Every row belongs to one group in each of 4 separate groupings. Each group adds its own fixed numbers to the row, and there is some noise. The rows also spread widely along 13 directions, which tell nothing about the answers.
In the rows, zero is written as 128.
Some rows, each with its group in each grouping after it:
[ 81 126  73 133 145 130 143 105 106 132 135 105 125 130 121 129 168 131
 132 120  78 122 129 120 129 121 133 168 117 108] | Q_472 Q_125 Q_462 Val
[136 151 118 109 125 105 121 128 137 154 105 105 106 129 120 106 118 156
 143 101 127 137 122 170 110 110 146 141 132 147] | Q_82 Q_125 Q_258 sina
[133  69 144 107 132 140 157 112 141 125 154 140 130  84 125 112  96 149
 128  92 177 116 131 152 122 118 173 129 119 127] | Q_182 Q_410 Q_462 zute
[102 136 132 117 144 110 104 120 145  99 123 145 109 142  89 116 130 130
 122 126 112 155  76 138 147 130 113 142  86  87] | Q_182 Q_759 Q_130 sina
[115 146 148  78 128 139  74 127 100 137 130 135 134 144 178 129 118 110
 126 140 162  94 125 113  86 111 128 142 171 106] | Q_472 Q_511 Q_588 zute
[129 135 106 181 112 124  91 156 118  96  90 133 173  87 161 126 113 147
 172 111 159 111  95 159 142 122 131 145 135 130] | Q_107 Q_582 Q_991 Leru
[118 105 160 131 106 151 144  94 133 116 147 210 125  95 135 146  90 151
 185 102 160 113 138 160 186 165 187  92 133 182] | Q_82 Q_759 Q_258 Val
[ 90 132  94  82 135 124 100 109 111 134 109 103 111 150 134 102 130 105
 122 120 118 120 135 129 111 105 124 157 105  77] | Q_107 Q_268 Q_588 Leru
[ 99 160 125 118 134 144  77 144 116 111 129 116 146 131 200 139 122 112
 108 166  90  91  59  91 168  40  95 160 134 117] | Q_107 Q_582 Q_668 Leru
[ 95 119  87 140 110 106 121 183 119 101 112  91 139 175  95 141 186 100
 133 168 132 172 158 145 157 160  76 111  67  62] | Q_472 Q_511 Q_130 Leru
[ 93 118 130 109  86 112 115 108 167 155 148 143 104 107 134  93 134  93
 133 134 144  78 159 155 175 145 168  79 112  85] | Q_472 Q_268 Q_668 zute
[120  91 140  45 158 134 131 113 140 158 132 133  95 169  81  98 160 154
 131 101 148 130 137 186 130 139 136 131 119 121] | Q_107 Q_410 Q_991 zute
[ 94 163 100 190  99 102  81 120 114 103 102 150 153  96 147 120 123  99
 165 138 125 128 112 114 118 146 121 146 124  82] | Q_472 Q_582 Q_991 Val
[150 129 128 155 113 119 134 131 141 139  92 139 139  98 120 119  99 138
 151 106 129 141 111 149 156 144 142 142 111 160] | Q_107 Q_268 Q_991 Leru
[136  85 121 119 136 130 178 122 142 133 149  92 125 100 129 129 117 128
  58 113 124 116 116  97 159 109 149 137  91 130] | Q_182 Q_268 Q_130 Leru
[125  78 114 146 117 136 147 137  74 112 105 131 167 130 118 140 113 100
 155 111 177 179 186 114 106 179 111 140  91 108] | Q_107 Q_582 Q_588 Val
[147 106 144 113 101 116 164 138 150 101 167 138 105 122 132 142 109 139
 118 120 173 138 157  98 101 141 171 104 130 168] | Q_472 Q_759 Q_668 Leru
[118 105 173  88 146 111  99 109 191 139 144 160 136 122 101  89 116 130
 110 147 127 126  85 149 141 124 134 133 116  71] | Q_82 Q_511 Q_668 zute
[133 125 135 122 116 128 140 128 130 152 119 118 129 140 125 130 127  99
 110 138 109 139 134 125 182 153 123 127  97 136] | Q_182 Q_511 Q_588 Leru
[153 138 125 120 141 113 136 151 104  85 145 101 115 173 122 154 182 175
 117 107 160 150 125 125  60 165 142 134 168 207] | Q_82 Q_582 Q_588 sina
[153 142 165 161 115 101 108 124 158 152 108 151 146 108 117 103 101 102
 107 143 124 136  94 113 168 164 118 134 105 111] | Q_472 Q_582 Q_991 Leru
[120 114 110 166 110 135 151 122 130 143 137 134 142  94 144 142 146 140
 155 109 125  96 137 138 171 156 164 124 140 161] | Q_472 Q_125 Q_991 zute
[114 126 131 116 105 113 104 168 137 158 124 105 146 139 138 111 161 114
 128 168 133 126 125 160 148 113  93 122 141 103] | Q_472 Q_582 Q_462 zute
[137 118 132  88 135 116 134 131 148 144 143 101 113 158 114 113 144 122
  83 136 116 139 137 107 114 134 128 140 112 117] | Q_107 Q_511 Q_668 Leru
[136 161 119  99  91  91 118 150 128 129 147  81  76 167 146 124 141 121
 114 141 145 156 174 103  52 111 129 117 125 133] | Q_107 Q_582 Q_258 zute
[145 102 132 101 123 125 128 156 140 125 116 121 131 131 127 118 117 148
 135 116 166 139 126 161 132 112 128 128 120 143] | Q_107 Q_410 Q_588 Leru
[119 192 144  91 102 117  86 123 127 147 134 128  78 154 158 125 116 107
 117 156  99 136 120 103 119  90 119 132 124 125] | Q_107 Q_511 Q_462 sina
[123 122 109 144 136 122 148 110 120 169 122  88 163 112 146 126 107 109
 107 149  78 147 123  78 111 112 113 184 123 108] | Q_82 Q_125 Q_258 Leru
[149  94 166 122  98 124 149 160 161 137 145 141 145  87 153 138  65 129
 119 153 161 169 124  97 133  74 115 130 109 127] | Q_472 Q_125 Q_258 Val
[165  91 164  99 146 101 117  84 179 185 152 119 131  93 120  55 117 131
  40  86 153  61 112 130 128 164 177 136 135  90] | Q_107 Q_582 Q_588 zute
[124  90 108 133 121 126 159 139 108 149 116  95 167 108 138 134  98 111
 119 137 127 171 153 100 117  98 105 161 109 116] | Q_82 Q_582 Q_258 Val
[132 126 145 110  82 116 137 119 139 199 122 137 111 144 124 111 118  82
 145 150 118 154 181 135 153 159 122 104 117 134] | Q_107 Q_410 Q_588 zute
[ 80  81  99 114 107 127 188 111 163 115 183 124 102 125 114 154 169 138
 133 151 100 165 154 106 140 125 143 119 110 146] | Q_82 Q_268 Q_991 sina
[136 142 124  97 130 117 116 129 118 119 114 110  91 148 137 122 114 136
 123  93 143 133 131 135 111 103 144 138 115 151] | Q_107 Q_582 Q_588 zute
[108 109  95 161 129 138 112 131  94 134  94 111 192 100 152 118 118 107
 151 122 134 117 116 135 139 137 116 168 124  86] | Q_182 Q_125 Q_588 Leru
[131 121 118 170 126 117 141 114 148 109 141 128 146 114 125 140 132 123
 116 132  98 142 118  90 142 167 137 150 105 133] | Q_107 Q_511 Q_588 Leru
[ 91 130 109  67 117 135 122 146  88  87 144 106  85 204 143 153 156 106
 136 153 152 169 176 103  90 111 103 118  98 118] | Q_107 Q_582 Q_588 Leru
[107 115 111 109 141 127  90 122 115 144 121 107 156 118 153  94 140 128
 126 112 150  79 108 154 109 123 139 154 152  76] | Q_182 Q_125 Q_588 zute

New rows. What belongs after each?
[ 94  70 104 117 134 122 131 114 145 106 128 127 137 101 101 101 127 128
 131  86 173 120 145 169 152 140 146 128  87  69] | Q_472 Q_582 Q_588 sina
[136  81 126  74 135 131 154 117 148 213 128  93 138 106 124  92 140 129
  72 108 136  94 135 142 143 122 137 148 148 121] | Q_472 Q_268 Q_991 sina
[113  87 124 142 112 116 101 204 158  67 143 115 179 117 137 134 160 151
 139 172 182 142 102 160 137 110  94 120 118  73] | Q_472 Q_511 Q_462 Leru
[128 129 135  98 140 124 138 104 130 136 144 128  92 155 104 129 153 132
  94 114 120 125 135 122 153 164 150 122 104 131] | Q_82 Q_511 Q_991 sina
[130 157 169  80 111 146 146  96 117 156 136 159  74 148 156 156  85 109
 136 135 105 142 136  99 152 103 158 115 133 213] | Q_82 Q_268 Q_588 zute
[100  82 101 112 155 162 159  98  97 116 128 128 154 112 127 136 126 136
 157  92 135 121 138 138 110 134 155 163 135 145] | Q_182 Q_410 Q_668 Leru
[120  99 127 125 108 123 117 140 132 150 115 128 156 114 128 108 103  98
 125 131 141 133 139 126 162 130 110 135 101  78] | Q_107 Q_759 Q_668 sina
[113 111 146  70 131 140  91 103 136 138 157 126 117 113 166  87 117 116
  80 120 171  42 114 144 162 105 158 109 113  61] | Q_182 Q_410 Q_258 Leru
[148 163 144 142 120 115 125 121 121 167 113 129 125 149 111 137 136 111
 134 130 104 142 143 125 134 192 129 133 131 160] | Q_472 Q_511 Q_258 zute
[103 111 124 124  96 119 117 141 136 120 108 154 136 114 132 128  88 108
 183 132 155 160 145 145 135 110 124 126 112 107] | Q_472 Q_759 Q_588 zute
[128 127 126 134 120 117  96 132 129 121 151 120 137 131 146 118 165 125
 104 133 151  87 131 115 119 168 139 123 133  84] | Q_107 Q_511 Q_991 zute
[116  91 154  87 103 145 128 106 126 163 139 163 137 103 155 113  94 112
 138 133 167 129 156 117 115 117 136 129 140 110] | Q_107 Q_582 Q_991 Val
[124 139 130 128 140 125  95 141 111 133 126 111 152 160 126 122 161 109
 102 161 107 131 108 115 133 160  90 153 112  82] | Q_107 Q_511 Q_462 Leru
[120 162 129  67 146 130  80 107 104 112 116 142  90 151 147 110 116 146
 128  79 167  66 109 157 116 120 174 131 151 138] | Q_472 Q_759 Q_588 Leru
[145 117 163 107 106 136 118 142 127 140 130 152 144 115 144 134 102 119
 139 127 182 126 147 129 117 146 139 115 149 140] | Q_472 Q_511 Q_668 sina
[129 166 126 158 120 136 135 124  91  96 153 135 126 147 154 175 158 117
 119 137  98 125 121  70 131 172 144 129 137 186] | Q_182 Q_511 Q_668 Val
[112 151  87 120 146 131  96 140  84  65 112 107 105 143 153 137 121 145
 136  76 148  90 112 130 124  89 154 148 106 123] | Q_107 Q_759 Q_668 zute
[157 104 159 122 117 109 133 175 113 122 134 107 155 169 107 137 150  99
  96 170 161 210 137  83  70 183  67 139 117 115] | Q_182 Q_268 Q_588 sina
[ 97 120 131  77 102 117 121 160 130 124 144 106 124 172 143 135 143 113
 141 196 142 189 153 116  79  90  83 124 127 103] | Q_82 Q_582 Q_258 Leru
[174  93 177  87 146 135 129 161  94 124 121 140 135 179 102 129 137 142
 128 107 218 143 153 169 117 197 130 101 129 153] | Q_82 Q_410 Q_588 zute
[115 169 107 115 147 108  85 133 134 140  84 120 130 176  86 106 183 153
 170 119  87 140  97 195 114 167 116 159 148 146] | Q_107 Q_511 Q_668 Leru
[ 95 130 107  89 128  96 110 123 161 137 131 102  89 170  99  90 152 105
 103 149  96 148 130 132 156 115 107 132  60  48] | Q_107 Q_125 Q_588 Leru
[103 112 109 125 110 138 129 168 106 114 122 110 135 155 142 143 139  82
 109 150 135 109 147 122 242 123 101  98  61  89] | Q_472 Q_759 Q_668 Leru
[105  95 144  90 104 151 131 124 138 146 160 158 130 111 149 124 144 146
 149 140 148 109 133 157 145 123 147 111 156 149] | Q_107 Q_268 Q_462 Val
[139 105 138 143 103  88 117 172 174 102 142 125 144  99 129 109 130 141
  99 147 174 143 102 122 120 109 117 122 117  94] | Q_472 Q_582 Q_991 Val
[131  70 143 121 129 144 180 142 156 106 183 140 135 134 107 161 187 176
 141 122 142 151 137 141 133 171 145 114 155 214] | Q_107 Q_582 Q_668 sina
[119  62 143 122 146 147 124 136 121  94 168 147 171 110 137 123 160 140
 100 127 191  90 106 128 144 160 132 123 126  81] | Q_182 Q_410 Q_991 Val
[ 90 153 136 133  98 143 127 100 101  97 178 148 101 146 176 170 137  74
 125 170 105 129 141  47 133 145 137 112 115 138] | Q_182 Q_268 Q_588 zute
[109  95  92 169 124 133 182  78 164 123 154 140 123  60 130 140 106 148
 124  82  81 114 114  97 184 118 183 157 106 163] | Q_107 Q_759 Q_991 sina
[121 113 137 122 166 143 128 123  90  65 129 141 135 153 113 150 127 126
 123 107 161 139 119 105 116 159 130 146  94 123] | Q_472 Q_582 Q_668 Leru
[109 123 128  70 182 132 100 164  97  97  96 120 126 204  87 135 162 144
 119 141 129 178  91 154 139 109  68 163  82  91] | Q_82 Q_511 Q_991 Val
[100 107 106  82 123 135 140 157 106 109 138 103 116 173 126 149 163 131
 155 142 138 172 159 125  71 110 108 140 132 143] | Q_107 Q_268 Q_668 zute
[136  99 150 102 123 127 105 148 103 161 112 124 152 144 122  95 127 100
 105 139 168 137 144 145 144 150  93 129 100  66] | Q_107 Q_582 Q_462 Val
[122 125  90  94 119 127 119 173  75  77 110  79 105 145 165 147 108 133
 128 102 193 154 156 109  71  57 112 146  99 113] | Q_107 Q_582 Q_991 sina
[141 118 145 106 108 142 132 145 122 144 164 115 127 129 174 133 143 140
 111 146 148  96 132 116 137 120 143 114 148 149] | Q_107 Q_125 Q_462 Leru
[137 151  85 182 108 105 123 114 125 150 114  90 138  99 149  99 146 112
 100  92 108  56 136 130 175 170 171 125 122 132] | Q_107 Q_582 Q_668 Leru
[148 118 154 103  95 131 143 181 148 105 148 125 125 135 154 157 122 144
 138 154 161 159 124 128 124  95 130 108 141 189] | Q_182 Q_511 Q_668 Leru
[149  74 147 105 106 113 149 125 154 162 127 125 127  85 109  80  94 136
 131  89 195 130 162 184 110 140 168 116 121 115] | Q_182 Q_582 Q_462 zute
[134 115 167 115 142 115  89 126 174 114 144 155 155 108 142  99 118 162
 115 140 154 101  57 145 126 119 144 140 151 106] | Q_82 Q_125 Q_588 Leru
[119 110 116 140 147 104 122 123 137  49 134 137 113 115  95 113 121 142
 111  77 175 122 116 132 125 140 161 125  66  87] | Q_472 Q_582 Q_668 Val
[103 136 116 117 169 122 133  98 127  80 129 130  95 138 103 123 120 130
  97  95  93 142  81 107 151  98 140 161  65 119] | Q_182 Q_582 Q_668 Val
[172 161 147 148 156 126 144 105 108 193  78 122 151 131 114 129 109 125
 101 116  64 133  77 117 164 165 129 169 140 202] | Q_82 Q_268 Q_130 Leru
[ 98 129  99 131 100 111 124 134 150  98 170 134 104 133 135 131 190 155
 144 143 129 119 131 130 110 135 148 110 145 137] | Q_107 Q_410 Q_991 Val
[148 158 162 153 147 102  99 147 140 105 144 126 124 162 122 131 165 128
  69 160 106 123  63  97 174 155 106 126 102 121] | Q_82 Q_582 Q_991 zute
[ 85 136  92 125 102  98 123 104 158 118 141 129 104 102 134 101 135 139
 148 116 116 110 132 151 122  99 173 118 132 122] | Q_82 Q_582 Q_668 Val
[157 129 144  94 120 130 124 155 103 100 128 133  98 145 139 139 123 154
 118 100 189 127 130 132 114 126 146 113 119 167] | Q_107 Q_268 Q_991 Val
[118 120 106 153 128 127 141  99 115 126 132 114 129 128 121 126 144 114
 117 107 112 114 151 118 165 179 144 133  85 115] | Q_107 Q_582 Q_258 Leru
[162 135 146  69 132 121 101 155 107 185  96 109 122 157 120  97 148 152
 129  98 191  92 139 201  89 148 142 115 186 157] | Q_472 Q_410 Q_130 zute
[138 132  80 158 176 114 100 154  93  60 133  65 155 152 137 136 193 160
  76  89 141  82  95 109  92 162 134 169 127 106] | Q_107 Q_511 Q_588 zute
[149  68 178  85 156 147 168 118 143 190 117 138 145 123  97 114  93 111
  92 108 130 139 128 137 202 130 123 140  98 144] | Q_472 Q_582 Q_668 zute
[136 139 143 103 122 120 122 117 133 148 131 128 123 136 129 109 130 123
 125 128 130 119 118 132 106 145 144 133 148 146] | Q_182 Q_410 Q_668 Leru
[116 135 162 109 128 105 111 105 173 135 155 150 100 120 116 101 124 128
 109 138 117 123  99 132 137 120 142 127 117 108] | Q_472 Q_582 Q_462 zute
